There are 3 nested groupings, the coarsest first. Each group lies inside one group of the grouping before and may be the whole of it. The rows also spread widely along 11 directions, which tell nothing about the answers.
Known rows, each followed by its group in each grouping:
-.15  .11 -.37 -.41  .15 -.36 -.08  .30 -.23  .22 -.17  .16 -.14 -.43  .13  .02  .28  .03 -.25  .01  .18 -.05  .07 -.39  .13 -.13  .14 : Kulan defe fuf
-.03 -.31  .33  .17  .11  .09 -.11  .14  .04 -.04  .15  .26  .19  .25 -.01 -.06  .02 -.24 -.03 -.04 -.09  .01 -.12  .39  .02  .23  .12 : Fodur Gamub zivo
 .14  .60  .05 -.20  .05  .05 -.06  .44 -.44 -.28  .19 -.04 -.06  .12 -.08 -.01  .03  .11 -.43  .02 -.20  .01 -.18 -.15  .21 -.02 -.05 : pinut dofon latif
 .02  .00 -.01 -.01 -.28  .04  .29 -.22  .13 -.15  .16 -.11  .09 -.24  .14  .13  .22 -.13  .20 -.08 -.15 -.07  .16 -.16 -.03 -.41  .09 : zaved pipu Tiga
 .11  .46 -.40 -.33  .00  .00  .00  .04 -.04  .08 -.29 -.03 -.05 -.35 -.05 -.02 -.11  .10  .10  .08  .07  .02 -.05 -.40 -.12 -.03 -.01 : pinut dofon dap
 .16  .17 -.07  .15  .49 -.13  .08  .05 -.04  .06 -.08  .03 -.09 -.04  .11  .18  .04  .11  .10 -.22 -.03 -.17 -.07 -.20  .24  .16 -.11 : Fodur Nodo vaz
 .00  .35  .09  .03 -.01  .26 -.04 -.12 -.10 -.07 -.08  .00  .08  .03 -.10 -.05 -.11  .04  .08  .08 -.12  .04 -.23  .06  .00  .15 -.10 : Kulan defe zuko
-.04  .01 -.08  .32 -.03  .15 -.04  .12  .00 -.19 -.07 -.18  .01  .26 -.07  .11 -.37  .14  .27 -.11  .06 -.17 -.20  .07 -.01  .42 -.13 : pinut Feza ren
-.35  .00 -.07  .34  .09 -.07 -.09  .26  .01 -.08  .04 -.01 -.12  .13  .10  .04  .03  .06  .11 -.09 -.01 -.09 -.21 -.16  .16  .28  .00 : pinut dofon puvop
 .53 -.19 -.03 -.09 -.09  .28  .08 -.35 -.02  .12 -.17  .01  .10 -.20  .16  .07 -.05 -.09  .39 -.08  .20  .03  .07  .12 -.10 -.11 -.12 : zaved lovup luva
-.15  .00  .07  .40  .06  .05 -.12  .22 -.11 -.10  .10  .18  .02  .11  .35  .00  .11 -.03 -.04 -.08 -.31  .24 -.31 -.03  .04  .02  .02 : bokud Tego resen
 .08  .03  .21  .16 -.25  .12  .08 -.17 -.07 -.34  .23 -.18  .19  .11 -.09  .25 -.17  .03 -.18 -.08 -.08 -.27  .10  .19 -.04  .01  .01 : zaved zigi sipog
 .32 -.14  .05  .51 -.15  .08  .11  .19  .18 -.40  .01  .26  .06  .05  .44  .10  .05 -.51  .52 -.30 -.09  .25 -.23 -.04 -.22 -.16  .04 : pinut Feza Doza
 .34 -.17 -.07  .01 -.19 -.13  .15  .06  .10 -.27  .00  .23  .23 -.11  .23  .22 -.03 -.32  .05 -.26 -.12 -.05  .16 -.09 -.30 -.35  .29 : zaved zigi zanik
-.34 -.09  .09 -.24  .05 -.16 -.10  .02 -.07  .17  .21  .03  .15  .06 -.24  .00  .03  .15 -.43  .14  .00 -.29  .15  .12  .15  .27  .16 : pinut movo far
 .05 -.01  .07 -.07 -.01 -.05 -.12  .00  .09  .04 -.02  .30  .27  .00 -.01 -.07 -.12 -.14 -.17  .01 -.10  .05 -.01  .16 -.17  .13  .17 : pinut rifu Tugom
 .07  .02  .33  .09  .24 -.05  .15 -.17  .02 -.03  .23 -.16  .09  .19 -.22  .14  .06  .13 -.08 -.10  .00 -.40  .08  .15  .25  .18  .03 : bokud goli Zof
 .24  .00 -.12 -.23  .24 -.21  .06  .22  .00  .04 -.16  .20  .18  .11 -.06  .04 -.10  .02  .00 -.14 -.10 -.26  .03 -.12 -.03  .04  .14 : Kulan bup lefo
-.13  .17 -.16  .11 -.21  .28 -.24 -.30 -.41  .08 -.02 -.22  .06 -.15  .18  .13 -.38  .41 -.38  .18 -.03  .04 -.14  .10 -.11  .20 -.34 : Fodur rir gik
-.11  .31  .18  .10  .05  .23 -.27  .29 -.20 -.11  .03  .15 -.05 -.06  .04 -.24  .15 -.22 -.09  .16 -.12  .38 -.43  .16  .07  .09 -.07 : Fodur Gamub peme
 .33 -.12 -.05 -.03 -.01  .04  .09 -.12 -.07  .04  .02  .12  .11 -.13  .36  .17  .09 -.04  .06 -.16 -.16  .05  .08 -.11 -.05 -.25  .00 : zaved lovup Lonas
-.08 -.06 -.01  .01 -.43  .24 -.19  .13 -.23 -.12  .10 -.02  .00 -.19  .02 -.06  .00 -.18 -.12  .12  .32  .18 -.07  .25 -.06 -.01 -.07 : pinut Feza Lozo
-.06  .23  .08  .06 -.11  .19 -.09 -.02  .06 -.09 -.02  .02 -.01 -.26 -.01 -.08  .12 -.24  .13  .13  .05  .24 -.22  .02 -.05  .02 -.05 : Fodur beb nalan
-.18 -.10  .01 -.20 -.26 -.12  .15 -.04  .12 -.06  .25  .11  .22 -.04  .03  .05  .19 -.09 -.13  .01 -.36 -.05  .20 -.13 -.08 -.36  .29 : zaved zigi kudo
-.31  .12  .04  .29  .18  .08  .12 -.50  .16  .22  .01 -.32 -.19 -.27  .00  .16  .21  .27  .19  .00  .10 -.29  .03 -.17  .39  .22 -.23 : zaved pipu Velot
 .10 -.13 -.23  .11 -.05  .08  .12 -.12  .27 -.04 -.27 -.09 -.07 -.28  .04  .06 -.04 -.22  .67 -.08  .28  .02 -.06 -.13 -.17 -.03 -.06 : Fodur rir sud
-.05  .52  .19 -.36  .01  .27 -.03  .25 -.12 -.03  .04 -.04 -.07  .05 -.27 -.37  .34 -.04  .14  .24 -.33  .25 -.33 -.11  .27 -.10  .00 : zaved lovup paza
 .37 -.21 -.22  .19  .06  .11  .30 -.06  .13 -.14 -.10 -.29 -.06  .18  .04  .27 -.25  .13  .77 -.34  .31 -.36  .05 -.19  .07  .12 -.16 : pinut dofon latif
 .18  .01 -.12 -.06 -.05 -.16  .16 -.10  .18 -.16 -.04  .05  .24  .06 -.07  .21 -.26 -.04  .02 -.20 -.01 -.32  .18 -.12 -.24  .07  .19 : pinut dofon puvop
-.22  .25 -.03  .07  .18  .07 -.11 -.01  .11  .17 -.13 -.05 -.17 -.25 -.06 -.14  .16  .02  .23  .11  .14  .11 -.22 -.12  .25  .22 -.10 : pinut rifu Tugom
 .39  .16 -.37 -.05  .14  .01  .06 -.32 -.17  .13 -.26 -.10  .00 -.23  .26  .30 -.25  .37  .12 -.16  .01 -.19  .07 -.30 -.01 -.06 -.21 : zaved zigi kudo
-.41  .11 -.24 -.07  .29 -.28 -.03  .16  .13  .26 -.12  .15 -.06 -.14  .14 -.09  .18  .18 -.02  .04 -.39  .03 -.13 -.47  .07  .06  .11 : Fodur rir sud
-.14 -.03  .01  .06  .08  .07 -.08 -.26 -.06  .27 -.02  .21  .14 -.07  .24 -.02  .07  .14 -.06  .04 -.23  .10 -.08 -.02  .02  .06 -.01 : Kulan defe zuko
 .02 -.17  .08  .10  .11 -.03  .00  .12 -.17 -.05  .15  .00 -.04  .14  .12  .12  .11  .07 -.02 -.15 -.01 -.16  .03  .04  .29  .02 -.02 : zaved zigi kudo
-.36 -.01  .12  .41  .03 -.02 -.10 -.01  .04 -.05  .07 -.11 -.08 -.04  .07  .11  .11  .02 -.02 -.08 -.01 -.10 -.13 -.01  .14  .30 -.04 : zaved lovup paza
 .08  .06 -.01 -.35  .01  .10 -.11 -.22  .09  .23 -.19  .07  .17 -.22 -.28 -.16 -.12 -.05 -.04  .22  .10 -.02  .05  .16 -.17  .12  .05 : Fodur rir sud
-.17  .27  .17 -.31 -.05  .14  .13  .19 -.01 -.15  .18  .05  .23  .43 -.35 -.20  .01  .07  .03  .09 -.51 -.09 -.15 -.01  .06 -.01  .16 : Kulan defe zuko
 .27 -.09 -.35 -.46 -.27 -.05  .07 -.03  .07  .08 -.18  .10  .19 -.32 -.08  .01 -.15 -.13  .11  .01  .23 -.07  .22 -.11 -.33 -.16  .18 : pinut Feza Lozo
 .44  .16  .36  .29  .29  .03 -.02 -.01 -.25 -.17  .18  .20  .10  .18  .20  .21 -.01 -.03 -.30 -.19 -.11 -.08 -.09  .22  .19  .18 -.11 : pinut movo far
-.37  .20  .13  .15 -.09  .10 -.08  .02  .18  .01  .06 -.04 -.10 -.22 -.15 -.16  .26 -.19  .12  .18  .07  .13 -.18  .02  .15  .16  .04 : pinut Feza ren
 .07  .30 -.19 -.10  .06 -.06  .20 -.21  .17  .02 -.19 -.20  .01 -.30 -.15  .14 -.04  .03  .23 -.02  .12 -.26  .03 -.27 -.02 -.02 -.03 : Kulan bup lefo

New rows. What belongs after each?
-.35 -.18  .12  .33 -.14  .02  .07 -.07  .22 -.25  .17 -.22  .13  .30 -.23  .19 -.23  .06  .14 -.11 -.07 -.40  .05  .15  .01  .31  .08 : zaved zigi kudo
 .20  .15 -.17 -.26 -.16  .02  .10 -.26  .21 -.01 -.21 -.09  .16 -.36 -.26  .00 -.14 -.16  .26  .06  .18 -.11  .06 -.07 -.36 -.10  .15 : bokud goli Zof
-.66  .01 -.11  .32 -.14 -.08 -.12  .39 -.06 -.22  .18 -.23 -.23  .00 -.03  .06  .06  .01 -.04  .00  .17 -.11 -.17 -.16  .17  .27  .02 : pinut dofon latif
 .21 -.17  .27  .16 -.12  .11  .30 -.28  .31 -.16  .13  .19  .22  .01  .13  .08  .23 -.41  .43 -.18 -.14  .04  .06  .08 -.11 -.27  .18 : Kulan defe zuko
-.06  .26  .06  .02  .18 -.11  .13 -.09  .47 -.02 -.09  .21  .23 -.10 -.17 -.05  .00 -.26  .21 -.03 -.34  .00 -.06 -.13 -.19  .08  .23 : Fodur Nodo vaz
-.04  .25  .06  .08  .26 -.20  .25 -.03  .23 -.03  .07 -.03 -.13 -.27  .08  .13  .47 -.11  .17 -.17 -.17 -.12  .05 -.43  .31 -.21  .14 : zaved zigi zanik
 .21 -.03  .05 -.36  .13 -.10  .10 -.01 -.02  .05  .09  .04  .16 -.06 -.20  .07  .08 -.06 -.14 -.03  .08 -.24  .20  .09  .05 -.05  .15 : Fodur Gamub peme
-.39 -.26 -.03 -.28  .02  .00 -.08  .21 -.09  .26  .17 -.18 -.16  .00 -.24 -.16  .28  .15  .09  .16  .35 -.15  .07  .08  .46  .13  .02 : pinut rifu Tugom
 .24  .24 -.28 -.46  .01 -.09  .05  .11 -.26  .03 -.13  .07  .02 -.25  .04  .05  .04  .12 -.22 -.02 -.06 -.10  .11 -.26  .00 -.25  .05 : zaved pipu Velot
 .24  .23  .01 -.19  .45 -.27  .13  .07 -.09  .09 -.05  .28  .10  .08  .07  .11  .13  .11 -.21 -.21 -.28 -.23  .04 -.24  .20 -.01  .14 : Kulan defe zuko
 .30  .27 -.38 -.27  .15 -.08 -.13 -.05 -.38  .20 -.27  .02  .01 -.25  .21  .16 -.20  .40 -.28 -.06 -.05 -.07  .01 -.29 -.05  .04 -.15 : zaved lovup paza
-.07  .48 -.07 -.04  .13 -.11  .00  .06 -.26 -.12  .01 -.02  .04  .02 -.05  .17 -.12  .25 -.40 -.06 -.21 -.22 -.07 -.20  .08  .13 -.03 : Kulan defe zuko
-.09  .00 -.10 -.10 -.18  .03 -.12  .06 -.25 -.11  .06 -.10  .16  .10 -.10  .11 -.33  .17 -.37  .06 -.02 -.18  .00  .15 -.16  .17 -.03 : Fodur rir gik
 .09  .19  .03 -.48 -.14  .08 -.01  .04 -.21  .07  .14  .10  .16 -.09 -.01 -.08  .17  .05 -.32  .13 -.35  .11  .06 -.08 -.02 -.29  .09 : zaved lovup Lonas
 .12  .16  .00 -.03  .14  .11  .15 -.34 -.04  .14  .01 -.29 -.04 -.16 -.08  .09  .08  .23  .22  .01  .08 -.18 -.02 -.12  .18 -.03 -.14 : bokud goli Zof
 .10 -.17 -.13 -.13  .19 -.02  .19 -.12  .15  .19 -.02  .04  .02 -.16  .13  .05  .22  .00  .41 -.09 -.03 -.02  .04 -.20  .08 -.17  .05 : Fodur Gamub peme
-.21  .02 -.01 -.04  .32 -.09 -.15  .03  .31  .28 -.23  .17  .10  .07 -.29 -.22 -.12  .07  .21  .05  .02 -.12 -.13  .04  .07  .52  .12 : pinut rifu Tugom
 .00  .08  .11  .09 -.02  .10  .13  .08  .06 -.15  .16 -.17 -.17 -.08 -.02  .04  .29 -.18  .30 -.05  .23 -.03 -.03 -.11  .28 -.07 -.02 : pinut dofon latif
 .58  .32 -.28 -.51  .12  .04 -.01  .27 -.21 -.01 -.27  .19  .13  .03 -.07 -.10 -.24  .08  .11 -.05 -.06  .06 -.08 -.15 -.10 -.09  .01 : pinut rifu Tugom
 .34  .00  .03  .07  .38 -.07 -.19  .14  .01  .08 -.26  .44  .24  .18  .05 -.05 -.24 -.05 -.10 -.14 -.15 -.01 -.20  .16 -.16  .31  .15 : bokud Tego resen
-.13 -.02 -.17 -.06 -.01 -.20  .11  .13  .05 -.09  .08  .02  .03 -.20  .10  .16  .12 -.11 -.01 -.10 -.04 -.08  .08 -.23 -.08 -.17  .16 : Fodur Gamub peme
-.25  .07 -.02 -.02  .06 -.07  .00 -.13  .23  .20 -.03  .08 -.05 -.41  .11 -.04  .37 -.14  .10  .05 -.11  .10 -.02 -.27  .07 -.08  .13 : zaved lovup Lonas
 .13  .17  .14  .38  .41 -.04 -.09 -.19  .34  .10 -.28  .22  .08 -.12 -.04 -.01 -.05 -.19  .17 -.11  .02 -.01 -.22  .08 -.05  .40  .08 : bokud Tego resen
 .13  .20  .18  .13  .11  .09  .00 -.09  .07 -.02 -.07  .13  .00 -.18  .03 -.07  .19 -.23  .12 -.02 -.04  .05 -.14  .06  .10  .01 -.01 : zaved pipu Tiga
 .24  .01  .03 -.21  .19 -.10  .09 -.10  .03  .16 -.04  .11  .12 -.05  .02  .04  .14  .06  .01 -.11 -.16 -.11  .10 -.13  .09 -.05  .11 : zaved lovup paza
 .03  .12 -.10  .47  .25 -.28  .13  .02  .11 -.26  .03  .08  .13  .06  .26  .42 -.23  .01 -.08 -.38 -.29 -.24 -.01 -.22 -.15  .16  .03 : Fodur Nodo vaz
 .41 -.18  .20  .20  .32  .01  .02 -.34  .23  .18 -.15  .26  .25  .05  .07  .03 -.09 -.10  .28 -.17 -.09 -.08 -.06  .17 -.13  .16  .09 : bokud goli Zof
 .31 -.06 -.06 -.10  .00  .32 -.06  .00 -.13  .09 -.19  .02 -.09 -.16  .11 -.12  .05 -.12  .41  .08  .21  .23 -.17  .08  .02 -.11 -.18 : Fodur rir sud
-.14 -.16  .05  .02  .15  .07  .11  .20 -.03  .03  .18 -.08 -.07  .17  .02 -.03  .22  .02  .33 -.04 -.06 -.04 -.07 -.02  .33  .01 -.05 : Fodur Nodo vaz
-.01 -.23 -.22 -.20 -.05  .01 -.01  .16 -.11  .17 -.02  .04  .02  .01  .12 -.06  .05  .12  .17 -.01  .03  .00  .01 -.10  .08 -.03  .03 : pinut Feza ren
-.31  .13 -.10  .40  .05  .00  .01 -.01 -.15 -.09  .16 -.36 -.20  .04  .11  .32 -.09  .36 -.07 -.10  .13 -.30 -.02 -.20  .28  .29 -.22 : pinut dofon dap
 .02 -.23  .03  .27 -.04  .00  .21 -.08  .32 -.20  .00 -.04  .22  .31 -.02  .17 -.22  .01  .43 -.26 -.24 -.27  .01 -.04 -.17  .19  .12 : zaved lovup paza
 .10  .15  .08  .08  .21 -.18  .14  .02  .08 -.18  .09  .04  .20  .22 -.11  .25 -.18  .12 -.17 -.20 -.26 -.35  .03 -.07 -.02  .22  .06 : Fodur beb nalan
-.39  .17 -.26 -.07 -.01  .10 -.10  .00 -.18  .16 -.09 -.26 -.04  .09 -.04  .00 -.19  .56  .02  .10 -.24 -.13 -.17 -.26  .11  .27 -.15 : zaved lovup paza
 .20 -.12  .26  .10 -.18  .35  .18 -.45 -.12  .03  .24 -.43 -.23 -.38  .08  .17  .49 -.12  .35  .01  .51 -.01  .15  .14  .42 -.26 -.27 : zaved lovup paza
 .14 -.29 -.02  .05  .00  .07 -.18  .09 -.24  .06 -.08  .17  .12  .09  .18  .01 -.16  .03 -.06 -.07  .08 -.07 -.03  .27 -.02  .16 -.06 : zaved pipu Tiga
 .18  .30  .00 -.26 -.41  .27  .18 -.11  .05 -.21  .15 -.19  .02 -.31 -.12 -.05  .17 -.28  .23  .13  .14  .13  .04 -.11 -.06 -.39  .02 : pinut dofon latif
 .05  .02 -.08 -.03  .38 -.24  .07 -.10  .00  .15 -.05 -.11 -.05 -.07 -.07  .21 -.03  .22 -.13 -.15  .14 -.41  .12 -.12  .21  .26 -.04 : Fodur rir gik
-.20 -.08  .04 -.03 -.25  .07 -.09  .43 -.49 -.36  .40  .00  .22  .46  .08  .13 -.24  .19 -.56 -.02 -.43 -.08 -.10  .15 -.07  .01  .04 : Fodur Gamub zivo
-.43 -.13 -.06 -.03 -.09 -.04 -.06  .14  .21 -.01 -.02 -.06  .04 -.01 -.29 -.06 -.08 -.06  .14  .09  .12 -.15 -.06  .05 -.06  .32  .11 : Fodur beb nalan
-.22  .14 -.25  .00  .21 -.22 -.06  .06  .00  .10 -.12 -.13 -.14 -.11 -.11  .14 -.07  .22 -.07 -.08  .26 -.35  .03 -.25  .17  .36 -.01 : pinut dofon puvop
 .25  .15  .11  .23  .35  .01 -.03  .11  .10  .02 -.26  .32 -.16 -.24  .18 -.09  .33 -.43  .44 -.15  .17  .21 -.30 -.06  .17  .06  .01 : Kulan defe zuko
-.31  .41 -.08  .16  .25 -.08 -.12 -.05  .02  .05 -.15 -.11 -.15 -.24 -.08  .05 -.03  .16 -.15  .08 -.04 -.08 -.20 -.20  .10  .33 -.11 : Fodur rir sud
-.20 -.39  .12 -.18 -.31  .09  .02 -.18  .02  .18  .30 -.07  .05 -.26 -.01 -.04  .33 -.13  .01  .14  .33  .04  .25  .21  .16 -.22  .08 : pinut rifu Tugom
-.30  .01 -.17 -.20  .04 -.10 -.01  .21  .00  .06  .02  .06  .00 -.12 -.03 -.05  .11  .01 -.04  .06 -.15 -.01 -.07 -.19  .02 -.01  .14 : Fodur Gamub zivo
 .24  .13  .06  .08  .36 -.02  .05  .04 -.25  .01 -.01 -.14 -.10  .15  .04  .19  .02  .30 -.03 -.22 -.02 -.28 -.04 -.09  .37  .22 -.17 : zaved lovup paza
-.09 -.02 -.04 -.39  .32 -.13 -.23  .03 -.34  .56  .05  .17 -.03 -.15  .10 -.11  .23  .38 -.45  .13  .03  .00  .09 -.02  .42  .09 -.04 : pinut rifu Tugom
 .35  .50  .27  .24  .08  .06  .14  .10  .05 -.40  .02  .17  .02 -.09  .11  .03  .22 -.39  .08 -.15 -.31  .12 -.22 -.07  .05 -.19  .04 : zaved pipu Tiga
-.07  .01 -.03 -.24 -.14  .12 -.08  .15 -.25  .01  .08 -.01  .05  .01 -.01 -.09  .03  .07 -.18  .15 -.10  .08 -.06  .06  .01 -.10 -.03 : Fodur rir sud
-.19 -.29 -.01 -.18  .01  .14 -.07 -.01 -.02  .26  .03 -.04  .08  .10 -.17 -.16  .05  .13  .12  .12  .11 -.07 -.01  .18  .13  .14  .06 : bokud Tego resen
-.07 -.16  .22 -.40 -.19  .24  .07 -.20  .11  .15  .13 -.12  .14  .02 -.45 -.20  .17 -.07  .11  .21  .11 -.20  .18  .31  .18  .01  .10 : zaved pipu Velot
 .00 -.32 -.07 -.21 -.15  .11  .07  .12 -.21  .05  .20 -.10  .04  .18  .09  .01  .05  .20  .16 -.02  .04 -.05  .09  .02  .19 -.14 -.03 : pinut rifu Tugom
-.37 -.02  .10 -.16 -.05  .07 -.13  .32  .02  .04  .06  .01 -.05  .02 -.22 -.27  .26 -.12  .12  .15 -.01  .06 -.15  .03  .24  .03  .16 : zaved zigi zanik
 .28 -.03  .45  .17  .25  .00  .06 -.24  .05  .00  .19  .17  .18  .16  .03  .12  .14 -.08 -.16 -.16 -.18 -.19  .11  .25  .23  .07  .06 : zaved zigi kudo
-.52 -.36 -.23 -.18 -.43  .00 -.15  .39 -.09 -.02  .06  .17  .14  .06  .08 -.16  .01 -.12  .03  .13 -.08  .12 -.09  .02 -.23 -.10  .23 : Kulan defe fuf
-.06  .14  .02 -.17 -.26 -.04 -.02  .21  .00 -.26  .08  .09  .06 -.24 -.10 -.04  .17 -.38 -.11  .05  .02  .06  .03  .01 -.10 -.24  .24 : zaved zigi kudo
 .14  .19 -.08 -.50  .21  .00  .16 -.01  .04  .30 -.04 -.03 -.03 -.11 -.21 -.17  .27  .14  .24  .09 -.02 -.08  .05 -.24  .34 -.08  .05 : pinut Feza ren
 .14  .15  .09  .14  .03 -.01  .00  .36 -.29 -.34  .16  .05 -.03  .12  .19  .12  .08 -.08 -.20 -.11 -.20  .08 -.17 -.04  .08 -.14 -.04 : Fodur rir sud
 .12  .22  .08 -.33 -.02  .06 -.13  .37 -.34 -.13  .13  .22  .08 -.08  .01 -.12  .16 -.20 -.39  .11 -.17  .21 -.14  .08  .01 -.17  .10 : Fodur Gamub zivo
-.31 -.19  .09  .18  .21 -.11 -.11 -.10  .12  .26  .05  .27  .18  .16  .19  .00  .04  .20 -.13 -.04 -.46 -.07 -.04 -.03  .09  .21  .13 : zaved zigi kudo
-.08 -.14 -.29  .16 -.21  .08 -.06  .09 -.22 -.19 -.04 -.16  .05  .13  .16  .22 -.39  .25  .06 -.12 -.02 -.18 -.03 -.05 -.12  .10 -.10 : zaved zigi kudo
 .27 -.18  .07  .17 -.13  .15  .12 -.17 -.12 -.14  .15 -.03  .06  .01  .28  .23  .02 -.03  .17 -.17  .00 -.05  .07  .08  .07 -.21 -.07 : zaved zigi kudo
 .16 -.02  .13 -.47  .01 -.04  .19  .01  .00  .13  .18  .18  .27  .09 -.03 -.09  .25  .02 -.11  .06 -.39 -.08  .13 -.07  .07 -.36  .19 : Kulan bup lefo
-.06 -.01  .03  .29 -.02  .08 -.24 -.09 -.30 -.02  .05  .03  .12  .07  .21  .16 -.32  .22 -.47  .00 -.11 -.03 -.14  .22 -.10  .30 -.18 : Fodur rir gik
-.35 -.15 -.21 -.12 -.24  .07 -.08  .24 -.13  .04 -.02 -.08 -.09 -.13  .00 -.13  .11  .01  .15  .11  .10  .01 -.08 -.07  .08 -.05  .02 : zaved pipu Tiga
-.57  .22  .26  .01 -.24  .06 -.05  .19 -.13 -.14  .39 -.06 -.04 -.08 -.04 -.15  .43 -.09 -.34  .22 -.32  .10 -.11  .00  .26 -.17  .09 : zaved pipu Tiga
 .09  .14  .06  .10 -.09  .09 -.10 -.19  .00 -.13 -.07  .06  .26  .00 -.08  .09 -.35 -.04 -.22  .03 -.11 -.07 -.05  .20 -.32  .21 -.01 : Fodur rir sud
-.33  .15 -.39 -.32 -.05 -.06  .03  .06 -.08  .12 -.05 -.17 -.04 -.26 -.05  .04 -.04  .25 -.04  .12 -.08 -.10 -.01 -.37 -.01 -.04  .03 : Fodur Gamub zivo
-.08  .00  .08  .04  .02  .08  .04 -.01 -.16 -.08  .18 -.28 -.04  .15 -.13  .14 -.04  .20 -.11 -.02  .10 -.29  .02  .13  .23  .17 -.14 : Fodur rir gik
-.19 -.03 -.12  .29  .25 -.12  .02 -.05  .09  .14 -.03 -.08 -.17 -.15  .21  .14  .11  .19  .21 -.14  .11 -.10 -.05 -.24  .28  .18 -.11 : pinut rifu Tugom
 .34 -.28 -.21 -.22 -.02  .12 -.01 -.10 -.30  .23 -.09  .07  .01 -.17  .33  .08  .07  .15  .10 -.07  .12 -.01  .12 -.04  .09 -.22 -.13 : zaved pipu Velot
 .04  .04  .11  .18  .13  .07  .05 -.24  .17  .17  .00  .07  .03 -.11  .13 -.01  .16 -.02  .24 -.04 -.10  .06 -.09 -.05  .13  .09 -.02 : pinut Feza ren
-.02 -.08 -.11  .01  .02  .01 -.24  .21 -.07  .03 -.19  .11 -.13 -.32  .00 -.10  .05 -.30  .16  .07  .52  .10 -.15  .13  .01  .22  .00 : pinut movo far
 .16  .02  .00 -.05 -.31  .32 -.15 -.23 -.39 -.08  .09 -.20  .10 -.12 -.02  .12 -.30  .10 -.19  .14  .32 -.04  .01  .34 -.09  .12 -.25 : pinut movo far
 .12 -.19 -.05 -.13  .25  .10 -.15 -.05 -.01  .38 -.25  .09 -.02 -.12 -.05 -.22  .07  .01  .38  .08  .23  .04 -.15  .07  .10  .16 -.02 : bokud goli Zof
-.26  .15 -.02 -.18 -.04  .13 -.10 -.21  .23  .23 -.09  .02  .20 -.06 -.25 -.21 -.14  .12  .10  .21 -.15  .04 -.09  .02 -.09  .23  .07 : pinut rifu Tugom
-.22 -.21 -.09  .47 -.20  .00 -.04 -.08  .29 -.16 -.03 -.01  .05 -.10  .14  .15 -.18 -.21  .28 -.12  .20 -.05 -.07 -.01 -.25  .24  .06 : pinut dofon latif
-.10 -.01 -.09 -.34 -.08 -.22 -.03  .15  .08  .04 -.01  .26  .16 -.20 -.05 -.05  .15 -.19 -.19  .04 -.18  .00  .13 -.13 -.12 -.20  .34 : zaved zigi kudo
-.23  .10  .11  .02 -.21  .23 -.38 -.02 -.44  .10  .07 -.02  .02 -.21  .06 -.08 -.02  .06 -.50  .29  .16  .14 -.16  .33  .08  .13 -.20 : Kulan bup lefo
 .19 -.01  .18 -.24 -.06  .35 -.06 -.43 -.14  .25  .10 -.03  .24 -.06 -.10 -.06 -.06  .11 -.08  .18  .01  .05  .03  .34  .00  .00 -.13 : Fodur Gamub peme
 .21 -.20 -.08  .00 -.36  .24 -.01 -.04 -.50 -.07  .18 -.09  .14  .05  .39  .21 -.15  .19 -.17  .00 -.04  .02  .02  .14 -.06 -.30 -.22 : Kulan bup lefo
 .16  .48  .08 -.03  .10 -.14  .16 -.16 -.04 -.09  .20 -.04  .02 -.25  .05  .26  .18  .04 -.39 -.08 -.09 -.16  .16 -.27  .12 -.14  .04 : pinut dofon dap
 .15 -.08  .06  .09  .28 -.21  .04  .25  .08 -.12  .01  .19  .21  .43 -.08  .11 -.26  .07 -.04 -.27 -.18 -.31 -.01  .05  .02  .34  .15 : pinut rifu Tugom
-.19 -.16  .01 -.25 -.32  .03  .16 -.04  .11 -.05  .25 -.16  .11 -.01 -.27  .01  .09 -.08  .09  .09  .13 -.20  .19  .04  .03 -.07  .14 : pinut Feza Doza
